The same things were measured in two ways. Each way mixes the same 10 hidden numbers, adds some noise and spreads widely along 7 directions of its own, which tell nothing about the thing.
In the rows, 100 means zero.
Some things both ways: the first way, then the second way.
[86 67 109 96 75 98 89 83 99 96 98 109 68 92 113 88 113 104 98 107 102 83 84 102 56]
[69 78 117 76 97 101 107 100 99 96 102 86 106 85 108 106 96 109 127]

[75 121 96 95 121 106 106 88 110 116 102 92 86 105 67 90 84 118 105 114 104 106 123 79 123]
[108 94 104 85 108 56 94 106 91 72 82 106 118 107 83 79 84 103 68]

[66 115 83 88 117 114 94 103 117 119 115 99 104 85 62 84 83 113 107 93 109 86 108 116 115]
[110 91 80 107 98 78 121 106 84 76 95 129 91 130 77 76 130 113 81]

[92 88 98 95 96 95 109 88 125 102 126 98 106 89 103 102 124 105 95 96 99 101 114 48 93]
[94 106 86 76 104 75 101 117 83 99 84 92 101 106 76 96 97 71 79]

[77 76 115 77 105 97 95 107 109 85 119 104 110 82 105 112 105 113 112 87 119 109 111 109 121]
[115 98 96 115 108 122 59 104 134 77 110 86 117 100 114 100 63 86 84]

[97 105 94 101 114 106 93 109 121 112 95 108 93 105 99 74 111 110 100 91 98 101 103 91 103]
[93 106 114 113 85 89 100 128 79 88 91 82 81 97 93 102 117 103 37]

[98 92 111 112 96 81 84 102 122 96 100 92 99 109 97 78 100 103 110 102 114 101 84 85 98]
[59 83 85 88 113 107 102 107 137 129 83 64 106 95 104 98 87 100 93]

[60 80 108 77 98 96 114 98 99 94 123 108 99 84 87 109 94 114 117 90 96 112 116 128 128]
[106 127 73 96 126 103 112 102 109 126 102 87 79 79 76 86 128 95 109]

[99 77 128 96 100 64 98 114 109 94 103 100 104 102 123 94 110 90 123 99 112 123 96 122 118]
[73 75 79 110 112 103 111 93 109 73 101 96 122 105 113 101 87 129 91]

[95 92 111 99 98 67 111 97 113 109 113 107 101 106 115 95 123 95 108 95 98 109 104 107 109]
[137 152 93 119 122 117 73 111 97 64 112 76 87 96 76 91 113 86 61]

[89 115 88 112 110 89 129 107 108 110 125 93 127 104 73 135 107 66 119 97 139 108 120 117 143]
[85 90 95 101 59 82 116 92 80 74 113 96 102 92 140 120 71 82 77]

[96 102 97 122 104 95 118 115 71 81 80 130 99 124 98 99 103 70 97 106 94 99 94 165 119]
[114 105 94 105 92 94 95 93 102 67 105 99 114 110 114 91 87 89 78]

[108 82 87 96 103 92 110 102 93 84 95 120 114 91 116 118 125 79 74 112 100 83 90 89 93]
[71 87 105 106 102 130 117 98 114 88 104 81 80 118 99 109 115 121 133]

[88 85 122 44 103 113 99 110 114 102 106 100 115 80 126 63 97 112 114 108 99 102 93 120 78]
[102 75 78 114 104 91 92 109 86 65 83 125 144 119 128 107 77 87 64]

[88 75 120 87 66 97 101 94 136 104 119 94 104 95 101 78 101 115 109 94 105 109 125 82 95]
[84 80 110 70 91 78 88 106 80 52 84 105 134 117 87 88 91 107 57]

[86 100 93 115 128 121 106 117 85 86 99 100 91 114 76 122 99 85 120 100 119 98 110 109 131]
[91 60 87 111 78 70 129 80 97 73 94 144 120 122 123 92 77 129 97]

[86 103 92 116 123 90 120 113 109 99 115 99 101 121 79 92 108 90 113 99 91 100 105 85 130]
[57 84 88 77 94 95 131 89 117 126 88 89 110 96 121 111 71 82 121]

[97 101 103 97 126 109 87 105 88 102 78 130 72 125 111 81 113 122 98 88 68 99 100 121 113]
[99 69 118 107 96 102 96 90 108 62 100 126 94 117 106 94 85 135 131]

[84 83 105 98 99 84 97 106 107 107 107 106 82 98 107 93 115 99 116 93 112 102 83 121 95]
[107 94 94 106 127 93 105 113 87 78 93 111 90 122 61 85 136 127 112]

[87 111 113 84 92 114 104 91 111 113 93 87 93 81 101 84 103 115 112 109 104 110 117 138 88]
[143 112 77 110 113 82 76 115 92 83 101 118 132 94 91 86 104 81 50]

[77 98 99 98 111 121 120 100 97 84 107 101 78 106 90 104 117 104 103 106 102 95 109 100 100]
[94 99 75 98 139 111 96 94 129 114 80 93 133 121 73 90 94 108 122]

[102 103 97 118 111 97 109 108 102 101 108 97 96 98 106 115 130 82 116 91 110 113 102 105 104]
[118 106 109 99 104 106 80 116 101 104 103 97 93 88 99 98 104 80 108]

[86 76 116 75 85 99 107 102 103 98 96 107 90 107 109 98 102 101 109 112 115 97 92 124 94]
[87 67 137 91 83 76 108 107 75 61 93 118 84 112 107 101 98 120 116]

[65 70 108 90 115 78 98 112 123 96 141 98 103 82 89 108 104 114 123 74 111 116 122 78 148]
[93 121 73 122 95 97 128 97 104 99 115 83 78 79 99 98 111 107 61]

[72 97 81 88 128 102 105 109 78 105 111 122 104 93 79 114 93 86 105 97 103 83 100 137 128]
[102 122 121 121 91 138 85 98 107 74 123 70 91 71 132 120 85 93 87]

[80 108 58 97 130 103 98 100 102 130 119 117 111 94 63 108 98 88 95 91 101 65 99 91 118]
[84 122 99 112 108 125 102 109 80 70 92 84 88 106 72 112 120 120 65]

[80 86 123 59 101 105 123 98 107 92 99 101 91 110 107 99 102 118 107 121 105 108 110 105 113]
[74 60 111 69 118 76 101 103 109 106 66 112 116 114 101 103 58 95 149]

[95 76 108 89 70 99 96 69 101 94 99 88 101 85 98 111 102 92 89 133 121 64 95 84 57]
[103 93 104 82 111 76 97 112 79 64 92 112 106 114 70 84 99 96 88]

[101 115 83 101 122 103 108 95 95 103 101 108 116 109 86 115 108 90 91 110 99 87 103 79 112]
[95 91 137 79 109 112 67 119 111 88 87 82 85 105 92 99 80 81 127]

Other things, the second way, with their names:
<175>: [137 100 117 89 66 67 88 108 69 64 95 139 70 110 115 90 80 60 95]
<164>: [89 83 126 75 109 79 85 116 86 76 95 94 128 74 98 101 87 104 77]
<524>: [80 84 97 71 96 83 95 119 93 103 71 105 112 107 86 102 92 84 76]
<459>: [84 70 122 88 111 97 116 94 106 79 105 113 97 104 84 92 112 142 147]
<370>: [75 82 102 104 113 123 85 103 122 95 94 89 143 92 115 126 55 100 93]
<366>: [121 95 56 107 134 78 105 86 107 68 74 141 133 154 68 87 80 113 111]
<513>: [62 116 111 77 102 114 98 103 92 89 97 59 122 77 99 111 76 83 62]
<34>: [86 103 89 86 114 126 90 97 117 100 91 93 122 103 97 105 73 78 112]
<3>: [81 73 116 95 123 116 95 113 109 85 83 100 102 129 72 95 114 129 128]
<71>: [138 119 102 119 90 102 73 94 118 50 124 92 89 111 100 76 109 112 71]
<137>: [66 105 119 82 86 117 97 107 116 123 74 67 90 77 116 96 123 111 65]
<208>: [87 84 109 116 105 135 100 94 113 76 106 102 69 109 93 90 132 158 131]
<61>: [102 131 40 110 124 115 104 91 130 134 70 92 90 112 82 84 95 90 84]
<420>: [100 96 89 103 79 81 88 95 101 71 115 90 123 88 127 115 47 79 70]
<16>: [123 107 96 111 75 94 105 83 118 62 111 109 79 126 103 64 124 124 77]
<618>: [87 106 90 118 100 97 93 98 106 73 113 69 109 71 130 110 66 108 51]
<138>: [106 93 84 77 104 56 113 114 68 81 74 125 112 126 71 80 102 78 74]
<147>: [103 111 98 119 79 112 116 91 84 73 125 101 98 90 113 106 116 107 83]
<154>: [112 103 120 95 84 102 77 105 110 71 118 90 105 87 120 105 76 77 89]
<576>: [81 86 110 129 94 99 126 104 98 85 118 92 74 90 91 107 113 148 96]
<443>: [92 119 88 108 115 150 86 87 141 106 112 76 111 80 110 116 79 95 115]
<339>: [112 104 77 97 100 85 119 102 76 78 87 134 81 144 63 78 120 96 102]
<36>: [98 97 115 82 113 103 110 109 101 105 84 103 42 125 63 72 143 111 156]
<332>: [82 74 94 90 83 70 126 108 80 99 93 110 93 106 104 98 112 102 96]
<68>: [108 129 45 102 133 126 94 89 134 125 72 100 116 114 80 88 97 85 95]
<504>: [142 139 67 94 134 90 89 101 109 105 87 109 87 100 65 72 118 83 100]
<95>: [72 86 64 109 116 103 119 93 117 87 95 85 131 129 86 95 100 125 81]
<300>: [74 113 128 100 97 83 123 110 74 92 101 70 96 62 110 129 76 96 72]
<226>: [84 73 81 75 115 77 100 108 111 99 67 103 115 142 71 76 98 100 106]
<347>: [62 74 102 79 115 109 90 110 106 97 91 79 124 87 108 112 80 100 109]
<344>: [127 110 66 114 108 81 92 87 122 87 90 104 126 105 118 88 74 93 69]
<523>: [64 93 107 85 87 133 114 86 121 101 98 72 98 94 123 89 127 119 105]
<572>: [76 106 68 99 100 121 101 78 132 110 94 82 119 80 129 117 65 98 92]
<91>: [104 95 90 42 119 86 76 102 102 99 75 117 118 105 80 92 71 58 137]
<450>: [102 84 124 82 80 66 113 113 71 89 87 135 66 108 95 94 84 78 113]
<106>: [67 104 113 92 123 141 103 107 134 115 91 58 88 93 85 91 130 123 106]
<220>: [63 110 87 78 109 109 82 102 115 117 78 54 136 74 117 120 49 71 67]
<54>: [83 112 85 101 107 83 110 117 71 103 69 103 91 81 101 116 75 82 55]
<543>: [115 108 97 97 82 59 110 107 63 84 104 111 48 85 100 87 113 92 97]
<583>: [104 106 99 124 72 100 112 96 76 52 123 87 90 112 108 93 127 121 62]
<27>: [133 126 95 102 99 71 83 136 77 110 78 97 84 97 85 102 110 53 55]
<376>: [91 82 95 92 63 79 133 92 84 77 118 114 109 96 140 100 94 79 85]
<212>: [98 118 98 84 130 131 53 115 112 112 91 69 144 60 113 121 66 59 91]
<463>: [70 80 128 98 104 101 118 125 71 81 95 92 103 102 85 116 117 115 91]
<299>: [84 73 68 108 104 96 104 90 113 89 81 123 124 115 118 98 78 123 92]
<389>: [86 76 103 81 89 77 117 118 81 89 83 123 89 131 79 85 115 91 93]
<597>: [80 113 111 90 114 110 99 105 109 98 102 61 110 88 80 115 89 98 101]
<123>: [82 87 110 84 99 97 128 96 92 97 98 104 83 108 90 93 116 107 140]
<520>: [97 128 76 113 82 112 113 71 100 102 95 91 89 80 145 103 76 90 89]
<267>: [85 95 102 96 82 105 117 100 116 128 104 86 92 79 142 114 83 63 115]
<42>: [108 92 135 86 70 73 93 114 93 90 106 95 65 88 119 101 86 74 110]
<130>: [104 91 128 70 100 82 93 101 93 79 73 125 70 125 79 73 94 103 130]
<657>: [126 105 71 131 119 111 88 91 113 59 101 114 112 131 86 83 107 129 87]
<275>: [76 86 94 85 106 104 101 99 110 115 87 89 124 100 107 111 79 89 119]
<103>: [89 88 94 96 113 124 108 93 129 102 96 103 87 116 87 80 127 125 136]
<585>: [99 111 120 98 102 140 88 88 128 81 115 76 83 96 106 93 108 112 132]
<139>: [73 117 120 92 127 154 92 112 128 118 95 53 68 95 77 92 132 109 123]
<26>: [106 126 82 108 103 111 95 105 109 123 87 84 84 89 100 101 105 81 81]

Some of these things the first way, each followed by its name:
[98 85 102 91 82 96 113 92 104 87 104 103 119 103 100 120 110 84 96 114 120 90 98 96 97] -> <36>
[128 85 99 128 88 95 119 104 87 74 88 125 109 122 127 118 144 66 79 103 89 87 107 107 95] -> <339>
[94 85 100 97 77 68 103 82 112 120 105 101 92 92 104 103 115 90 99 108 115 93 90 102 82] -> <91>
[82 73 96 119 101 95 82 107 129 95 131 95 91 102 83 87 102 103 119 82 116 104 90 35 98] -> <16>
[94 79 93 95 87 102 96 90 99 96 97 97 100 87 96 108 104 78 89 127 134 64 81 96 65] -> <68>
[105 114 75 123 130 99 108 107 106 118 97 92 94 92 92 100 127 79 94 107 103 85 109 86 103] -> <463>
[112 91 109 94 112 99 101 108 105 92 103 86 121 100 109 118 110 81 120 113 122 110 99 70 107] -> <299>
[111 114 107 104 86 88 102 68 96 111 102 86 119 111 94 134 106 78 113 124 135 92 95 91 82] -> <543>
[117 101 99 89 92 111 116 93 90 89 63 112 109 97 119 106 119 95 66 133 93 87 109 119 87] -> <3>
[81 71 111 83 108 100 104 106 47 59 87 139 112 106 102 132 77 85 104 110 90 105 97 151 135] -> <618>
[96 111 90 104 130 112 102 105 93 105 90 99 96 107 87 101 112 96 102 109 90 83 106 104 112] -> <370>
[93 94 86 114 110 99 110 105 88 91 94 116 96 96 93 105 108 78 84 110 105 89 103 104 103] -> <138>
[100 81 124 63 69 99 129 85 105 85 94 90 128 90 112 119 111 105 90 131 98 88 127 124 103] -> <443>
[70 74 100 79 107 88 100 97 98 99 112 116 81 87 102 97 103 111 106 97 90 105 88 92 103] -> <504>
[81 70 106 110 79 77 116 93 114 100 112 95 67 100 100 111 129 95 99 108 126 88 102 104 91] -> <597>
[94 117 76 127 124 98 95 91 90 112 108 108 96 117 71 100 97 77 105 106 105 80 88 77 97] -> <220>
[72 98 73 130 133 107 116 109 92 93 150 110 115 106 52 120 98 73 117 76 88 91 132 63 150] -> <513>
[93 106 92 98 108 104 109 105 100 104 98 108 102 105 94 101 107 89 101 105 110 96 97 115 104] -> <26>
[114 118 84 128 93 92 96 96 110 115 82 96 106 99 90 73 97 71 88 122 110 89 89 95 73] -> <523>
[84 92 102 112 95 90 104 105 114 94 110 98 96 106 88 89 107 94 105 101 116 94 98 109 101] -> <95>
[82 117 75 97 108 129 106 95 71 82 70 139 105 106 73 98 81 101 64 117 89 81 98 137 107] -> <226>
[92 63 105 90 97 91 85 95 94 90 113 110 96 77 119 107 114 93 105 98 103 97 85 77 77] -> <347>
[105 93 89 115 109 111 126 99 87 78 107 100 99 98 104 135 133 68 96 112 110 98 107 69 94] -> <275>
[77 92 100 99 99 116 101 96 108 107 118 105 83 99 94 87 116 107 112 84 91 82 110 122 87] -> <147>
[96 91 91 120 94 107 111 102 94 87 113 117 99 96 102 120 123 76 97 89 117 102 109 106 98] -> <583>
[81 88 100 86 84 107 127 88 103 94 113 87 108 86 84 124 105 86 97 124 128 82 119 105 95] -> <123>
[80 82 120 79 109 85 121 95 120 112 115 85 71 111 103 89 119 114 116 116 99 101 121 77 109] -> <300>
[105 92 97 114 95 99 94 109 120 99 99 105 105 111 103 74 115 97 99 94 91 88 96 94 93] -> <389>
[99 126 70 89 119 118 116 95 93 113 79 109 102 92 92 104 110 87 78 126 102 88 87 99 85] -> <27>
